There are 4 nested groupings, the coarsest first. Each group lies inside one group of the grouping before and may be the whole of it. The rows also spread widely along 16 directions, which tell nothing about the answers.
Known rows, each followed by its group in each grouping:
-29 12 5 29 -23 23 -17 8 19 -32 6 3 -3 -3 21 -6 -25 9 -34 11 -18 -23 -15
 8 6 -> gepos j151 j307 j492
-27 -19 9 22 33 -11 -4 -23 17 3 5 -38 -13 -8 36 14 -7 0 -7 2 9 10 -10 -2
 31 -> gepos j75 j218 j92
-1 34 24 -12 0 -24 -30 -7 1 -9 -11 -46 -9 -11 10 -13 -11 -5 -33 -39 14
 -22 -6 11 -16 -> bolop j838 j709 j691
29 28 0 11 17 14 -23 2 7 -6 -33 20 -6 -9 5 14 -7 4 -12 -6 12 -36 -1 8 3 -> gepos j920 j660 j820
30 -23 3 9 10 -9 -3 -9 -18 -35 0 11 -29 -5 4 9 -24 19 -27 -22 -2 2 27 20
 34 -> gepos j151 j307 j661
-2 10 7 3 -6 8 -17 -39 -10 -15 -2 10 5 13 -6 1 -15 -8 48 23 -21 5 -12
 -10 -11 -> bolop j472 j904 j802
-21 28 15 -8 17 3 -27 11 42 -10 1 10 -5 19 3 25 3 -19 -9 24 1 -12 26 -10
 -6 -> bolop j472 j904 j183
13 33 7 -14 35 -9 -24 29 -9 -27 2 -14 7 3 -11 -2 -20 -11 -10 -23 -4 -3
 18 16 -5 -> bolop j472 j955 j862
15 -5 -35 -12 11 35 -1 9 -11 5 -26 20 -13 -20 -12 5 -6 23 -9 -9 4 11 7
 15 -20 -> gepos j926 j443 j886
-2 8 7 21 10 -12 16 4 5 -4 15 14 -17 -3 23 -6 23 17 10 -9 -12 -24 -1 -12
 10 -> gepos j75 j798 j985
-26 -27 7 20 -20 -14 15 24 9 16 29 -20 -8 10 9 -13 21 8 18 1 -25 -10 -6
 6 -6 -> bolop j838 j813 j304
-9 9 17 -6 -4 -21 -11 -12 -3 -19 8 -1 19 17 -15 0 -22 -53 3 23 14 14 -19
 18 7 -> bolop j472 j904 j183
17 -9 6 20 -4 16 10 39 -15 -23 -8 23 -24 25 0 7 15 19 29 0 -5 -15 14 17
 -28 -> bolop j838 j709 j691
16 -5 3 3 15 -20 -29 -25 31 8 19 -25 -13 -10 7 -7 -15 12 10 -41 -27 -7 8
 1 13 -> gepos j75 j798 j985
-8 -20 -17 12 16 -3 0 -12 24 15 -6 16 -19 -18 10 18 6 11 -28 12 9 -18 4
 6 32 -> gepos j75 j218 j92
0 -21 1 8 -10 13 -26 -9 12 -29 -26 -16 -33 24 -3 12 19 29 -23 -5 -16 -18
 12 -2 -9 -> gepos j75 j218 j92
2 3 27 9 4 -18 -26 -8 13 0 0 -18 -22 -18 20 6 -15 15 -22 -18 19 -39 21
 25 -22 -> gepos j151 j307 j661
-7 -53 -1 -12 15 -4 -11 24 -17 28 -3 -23 18 -14 5 -6 -2 12 -41 -10 3 -31
 29 10 -1 -> bolop j472 j904 j183
-19 1 25 5 -3 13 -23 -8 4 -34 1 -10 16 16 26 -20 -17 -3 -26 -9 -10 -18
 -11 -27 4 -> bolop j472 j904 j802
-19 5 -7 -3 -31 19 -6 30 25 6 -7 17 -19 -1 -1 21 -5 -8 -37 27 -2 -6 14
 16 5 -> bolop j472 j904 j802
-26 -24 -23 -15 10 -22 11 -12 -4 13 20 -1 -21 -27 -12 -20 14 26 -24 -15
 11 5 2 14 -19 -> bolop j472 j904 j802
-24 -6 18 -22 7 -15 -9 6 -6 29 16 -9 27 -15 8 1 -7 -22 -11 18 11 -23 29
 13 -32 -> gepos j75 j798 j985
-31 -14 3 11 19 -8 -3 13 -7 -16 14 23 20 5 -5 -7 19 6 -16 29 8 -50 10 11
 -28 -> gepos j75 j218 j92
8 19 2 -6 21 10 -2 27 20 -5 0 6 -22 6 2 28 -15 -24 9 -1 17 36 23 25 -16 -> gepos j920 j660 j820
-29 40 -7 -2 20 9 6 -19 -23 -2 -10 9 -1 -29 15 -4 0 10 0 15 12 -7 -16 -8
 -12 -> bolop j838 j813 j304
-11 16 -1 -8 30 4 10 -5 -9 -2 -16 6 -6 -11 19 0 20 6 -22 -4 21 -5 -2 -16
 -5 -> gepos j75 j798 j985
-26 -1 -13 10 -16 -16 -19 2 21 -12 13 -11 -12 -13 -17 2 -7 0 -49 12 -14
 -18 -7 35 22 -> gepos j75 j798 j985
-10 28 -21 20 -1 20 -11 -8 24 3 -16 -2 -19 -21 12 4 -8 11 -7 -1 -8 -7
 -33 7 11 -> gepos j75 j218 j92
-7 -9 -10 -2 -3 -37 -16 12 7 28 5 -27 17 -15 -19 -10 21 -3 -35 -4 -20
 -48 -4 17 17 -> gepos j75 j218 j92
10 -21 -11 -6 -25 4 3 15 -2 16 -13 12 16 5 -7 -17 28 7 -26 -7 -22 -34 -4
 -16 6 -> gepos j926 j443 j886
-6 -45 -19 -8 -25 17 -3 26 -14 29 -16 -9 27 0 -22 10 -9 -23 -21 32 -13 4
 0 31 8 -> gepos j151 j307 j661

New rows. What belongs after each?
0 -5 -7 -23 -9 -1 -1 21 33 -18 3 25 -16 30 -27 -7 25 -11 -28 -14 10 10 9
 3 -22 -> bolop j838 j813 j304
5 -1 -10 -1 -5 -2 3 24 -6 28 11 -6 -7 -24 0 19 -23 -7 15 9 -17 11 24 33
 7 -> gepos j926 j443 j886
30 -10 13 -8 -24 20 -7 29 26 -6 4 25 -10 22 8 11 -23 -19 1 -13 -9 14 32
 5 -5 -> gepos j926 j443 j886
-5 -13 -3 13 26 3 -7 -19 41 21 -4 7 -4 1 22 12 -1 -7 10 3 8 -2 -14 -16
 31 -> bolop j838 j709 j691
8 24 0 6 7 20 -15 -4 -20 -23 -28 13 8 0 -9 7 -16 -9 2 17 10 -11 -15 20
 -16 -> gepos j151 j307 j661
-24 0 2 -1 -33 29 -39 14 24 19 -13 -26 19 -5 5 0 -34 -18 -19 14 -8 -19
 -12 22 -24 -> bolop j838 j709 j691
-7 -16 -6 -17 10 10 -5 -5 11 10 8 11 -2 10 1 4 10 11 16 2 -27 5 33 -25
 -7 -> bolop j838 j813 j304
12 4 1 -4 -9 34 -18 -15 23 -6 -45 -12 -20 17 10 -4 14 11 -4 -26 15 6 -27
 -18 -38 -> gepos j926 j443 j886
-14 16 26 -5 -21 5 -18 -7 26 9 20 -25 -12 11 23 8 -12 -8 37 -1 -34 10 25
 -11 -31 -> gepos j75 j798 j985
9 17 -10 3 -12 31 -13 10 -12 -10 -34 -19 -26 -1 4 15 -12 12 4 -7 -15 13
 -5 11 -2 -> bolop j838 j709 j691
-8 10 9 -6 17 -18 -23 8 10 14 6 -59 10 -5 11 -14 -6 -5 -2 -35 -18 -5 -6
 0 0 -> bolop j838 j709 j691
-19 -1 -15 -12 -19 -1 -3 17 -14 -11 0 9 8 2 -29 8 -9 -23 -25 34 -7 7 3
 31 7 -> bolop j838 j709 j691
21 -2 8 -25 -5 -5 -14 -10 6 -6 -11 -15 -36 -4 13 6 -3 14 -34 -41 -4 5 41
 -7 -2 -> gepos j75 j218 j92
19 6 -13 -5 -28 2 -8 29 14 12 -22 6 -9 4 -17 7 22 0 -29 -5 -19 -25 4 7
 11 -> gepos j926 j443 j886
-20 8 -27 -6 52 -17 0 24 -4 10 7 -24 0 -2 -18 19 37 10 9 14 -37 2 25 0
 15 -> gepos j75 j218 j92
28 11 5 14 -19 -3 -15 0 20 -10 1 -3 -29 -2 9 -10 -10 16 1 -41 -20 -18 -3
 8 0 -> gepos j75 j218 j92
-6 3 -19 3 23 17 -3 -1 3 22 4 14 22 -33 16 -20 -15 10 -3 -12 -1 -21 -16
 -3 -8 -> gepos j75 j218 j92
11 6 -18 -10 18 0 28 8 -32 5 -7 22 -13 -20 0 2 3 4 1 -6 11 17 3 7 13 -> bolop j838 j813 j304
-29 -12 -21 -7 5 9 30 -7 -23 -1 21 12 2 -24 17 -27 3 17 -16 -7 -13 20 -7
 -17 3 -> gepos j75 j798 j985
-13 -9 -10 -19 9 7 17 6 -15 4 -3 26 4 -22 9 -13 0 -1 -44 -3 37 -6 6 6
 -22 -> gepos j75 j218 j92
-1 18 0 9 -7 23 -21 -2 19 -1 -10 -5 -24 -21 27 -8 -19 31 -14 -29 -5 -24
 -2 -1 -15 -> bolop j838 j709 j691
-23 17 -6 0 -4 4 16 24 -21 22 -1 -15 -6 -17 20 -3 18 18 4 6 -28 -11 6
 -16 3 -> bolop j472 j955 j862
-4 26 3 14 16 -8 -17 -12 18 26 -4 -17 16 -6 8 17 -2 -19 33 21 -28 -12
 -14 -6 30 -> gepos j151 j307 j661
-2 19 14 20 -10 -18 -2 -20 -3 -28 -6 -10 -9 1 8 -10 -2 -9 -10 -6 11 -7
 -40 8 12 -> gepos j926 j443 j886
23 -6 -20 6 27 23 10 39 7 11 -27 13 0 3 7 12 3 -10 -9 -11 7 10 -13 2 36 -> bolop j838 j709 j691
29 7 1 -8 23 14 -11 19 14 -33 5 20 -24 5 7 12 -32 -3 -14 -31 6 23 34 15
 3 -> gepos j75 j218 j92
-12 5 -12 -12 -19 -6 1 7 11 44 3 4 30 -23 -8 -7 -9 -35 -8 18 6 -6 -21 17
 -2 -> gepos j926 j443 j886
11 -7 21 -11 -6 11 -5 -9 11 -29 -1 40 5 39 2 13 -11 -31 4 18 1 10 21 -19
 12 -> bolop j838 j813 j304
-2 -20 2 16 4 -13 -8 -3 14 4 24 -33 -12 -6 12 -21 -15 12 19 -38 -14 6
 -17 14 -2 -> bolop j838 j709 j691
-8 21 2 11 3 -3 -15 15 0 38 -13 -38 9 -32 14 13 -17 -16 -3 8 2 -17 -15
 30 3 -> gepos j920 j660 j820
20 31 -8 -15 4 -27 -4 16 13 -6 25 3 -22 -13 -18 -19 5 7 -3 -47 -16 -2 14
 19 -17 -> gepos j75 j798 j985
-13 13 14 25 -11 11 30 6 -1 -2 9 13 -29 -11 44 -8 -9 4 21 -6 21 12 -24
 -1 -9 -> bolop j472 j904 j183
-18 -6 10 1 -28 16 -29 -7 1 7 -24 -39 -1 0 -1 23 -28 -26 -11 31 8 5 -11
 39 -18 -> gepos j75 j798 j985
-20 18 -3 -7 -1 -1 3 -14 5 14 4 -33 1 -2 0 -16 -3 -21 34 -10 3 39 -43 4
 -25 -> bolop j838 j813 j304
-16 -22 -18 -10 15 15 9 -2 19 7 -3 -2 -9 21 -7 10 22 -8 20 11 -6 40 -2
 -10 -13 -> gepos j75 j218 j92
-4 -16 -6 1 -19 -31 0 1 7 9 24 -28 -9 -4 -19 -16 6 -2 0 -18 -25 8 -9 25
 1 -> gepos j151 j307 j661
-2 -41 5 -3 -38 -6 7 -7 1 40 3 9 11 -14 12 2 -14 -23 -17 19 6 -16 4 14
 11 -> gepos j75 j218 j92
15 -32 -18 23 -41 4 -16 5 8 1 -10 -2 -18 -2 -21 -2 -3 21 -11 -2 -24 -26
 -14 35 5 -> gepos j926 j443 j886
13 -33 -36 1 36 31 9 -5 15 36 -17 13 -3 -8 4 -1 12 16 32 -14 5 17 -17 -8
 -13 -> gepos j75 j218 j92
-12 8 5 -14 8 1 14 41 3 -3 3 18 30 30 -10 -6 27 -39 -3 16 3 0 -5 -11 -5 -> bolop j838 j813 j304
-31 11 -11 -10 -8 18 7 10 2 1 20 8 19 -4 1 -27 1 -1 4 1 -20 11 -9 -9 -36 -> gepos j151 j307 j661
15 17 17 1 9 -19 -14 -4 21 -2 10 12 13 6 -4 3 -17 -36 11 0 8 -7 -3 15 4 -> gepos j151 j307 j661
13 30 12 -9 21 2 1 -22 -10 -19 -6 26 -3 3 10 2 -5 -8 25 -3 15 7 5 -14
 -21 -> gepos j926 j443 j886
-27 -58 9 0 14 -16 -4 -22 14 6 5 -5 13 17 7 -18 32 10 -25 1 12 -31 -4
 -23 -3 -> bolop j838 j813 j304
17 -2 6 -4 13 -24 12 15 -15 19 -25 -13 -14 0 0 13 42 1 -14 -8 10 -20 10
 2 9 -> gepos j151 j307 j661
-7 -17 -12 -16 -2 1 3 -3 -26 47 -15 -23 12 -43 14 15 -25 -11 -27 13 5 7
 11 16 25 -> gepos j926 j443 j886
-30 5 -2 0 1 9 -29 -30 57 6 9 13 -1 10 -3 22 -9 -21 10 39 -10 2 2 -3 -2 -> gepos j75 j798 j985
-26 -11 -25 3 14 -15 36 22 9 -11 31 14 -21 9 -18 -9 36 1 4 2 -6 35 -10
 12 -4 -> gepos j75 j798 j985
-22 -32 -9 -13 -20 -19 0 -5 -12 17 14 -46 -38 -22 -7 10 -11 17 -15 -6
 -11 28 26 38 -4 -> bolop j838 j813 j304
-15 4 -17 -17 50 15 4 30 15 -5 -4 10 27 9 -14 -8 7 -35 -19 0 37 26 -23
 12 -24 -> gepos j75 j798 j985
-7 -16 -15 11 0 -11 10 -6 -16 6 11 4 -24 -37 7 -8 -4 36 -18 -11 4 -16 5
 25 -4 -> gepos j926 j443 j886
11 3 -12 -8 -10 8 -5 20 16 18 -14 -32 -14 0 -3 -15 11 4 -4 -43 -10 13
 -23 3 -9 -> bolop j838 j813 j304
5 -5 -5 -5 -20 0 -8 12 12 10 -31 -26 -19 21 -25 17 28 -13 -2 6 -3 11 -12
 20 -15 -> gepos j151 j307 j661
0 28 9 -17 0 14 -37 25 19 -8 -21 -22 11 26 -14 11 10 -19 -7 3 -19 -15 13
 1 -30 -> gepos j75 j798 j985
-8 -26 2 6 -14 29 -8 2 18 -11 -27 -19 -4 27 16 5 8 -3 -27 -1 -13 13 -14
 -21 16 -> gepos j151 j307 j492
5 8 -8 4 -14 13 -21 12 7 -20 -25 -23 -32 12 -11 23 4 13 -19 -1 -29 5 12
 14 7 -> gepos j151 j307 j492
-4 -2 -9 0 28 15 -10 4 30 50 -10 22 33 -3 4 0 13 -15 31 18 7 -30 -19 -17
 -15 -> bolop j472 j904 j802
-6 -22 3 -6 -2 22 -5 24 23 -10 11 5 15 13 16 -26 -13 -6 -35 -29 -4 1 -3
 -14 3 -> bolop j838 j813 j304
-21 27 16 8 29 -24 -3 5 8 -13 -7 -48 -27 16 14 14 31 1 9 -8 -3 7 -5 -8 6 -> bolop j838 j709 j691
-7 -6 -2 11 -17 11 14 -8 -15 -15 -1 34 -5 11 -4 -4 9 4 22 25 -3 -7 -13 0
 -13 -> bolop j838 j813 j304
28 13 -15 0 9 13 0 3 3 -14 7 21 6 13 -16 -21 -2 -6 42 -26 -25 18 -21 -2
 -14 -> gepos j75 j798 j985
-30 -13 -9 10 -1 -7 3 0 2 -6 19 13 3 0 -3 8 8 4 -6 35 -24 -9 12 0 16 -> gepos j926 j443 j886
-32 -11 -20 -11 -12 40 4 -2 7 19 -15 -2 -22 -31 29 3 -20 17 -42 2 11 22
 1 -5 -1 -> bolop j472 j904 j183
-6 -14 -19 8 50 11 2 -5 -5 24 -7 -11 20 -20 18 -4 3 13 13 -6 -5 -2 -14
 -16 15 -> gepos j926 j443 j886
21 20 5 1 -15 -1 -12 -5 7 16 -21 -4 -17 -20 16 1 -16 -1 -10 -23 8 -19
 -10 10 9 -> bolop j838 j709 j691
21 33 15 -9 4 -16 5 6 -4 -23 -11 16 -44 1 4 -4 22 16 -14 -34 23 -14 15
 -2 -23 -> bolop j472 j904 j183
12 25 -25 3 22 38 9 37 -18 -12 -21 30 -13 -14 -4 10 -5 11 0 1 9 5 0 25
 -21 -> gepos j75 j798 j985
15 -5 -19 -21 -24 10 -24 -4 -1 9 -36 6 -7 6 -38 11 8 -2 -12 10 -5 -13 5
 21 -19 -> bolop j838 j709 j691
-23 -2 -10 8 4 -1 9 6 31 14 21 32 -3 -7 7 -8 8 0 -3 11 0 -10 -9 -7 6 -> bolop j472 j904 j802
-1 -31 -16 0 28 -8 -1 3 -21 7 -9 -9 -6 -28 -2 3 -2 17 -41 -6 18 -16 8 30
 10 -> gepos j75 j798 j985
6 -20 -9 -11 -26 -12 -1 13 -14 -29 -6 12 -11 19 -35 1 20 2 -40 6 -14 -7
 17 16 4 -> gepos j926 j443 j886
-6 -26 -5 -8 27 -24 25 4 10 43 0 -7 -17 -5 2 18 35 -14 9 6 31 16 4 13 -4 -> gepos j75 j798 j985
-7 -30 12 -5 3 -15 7 -4 28 13 9 -13 -23 17 21 3 30 10 -11 -19 -13 2 21
 -33 23 -> bolop j838 j813 j304
-22 12 18 -9 17 -9 -16 -16 -11 22 1 -5 32 -5 7 0 0 -17 26 29 2 -31 6 -12
 -26 -> bolop j472 j904 j183
-4 36 -17 -20 16 -19 -4 8 25 -2 7 -7 -60 -14 -18 23 19 15 -10 -16 -1 23
 35 25 -20 -> gepos j75 j798 j985
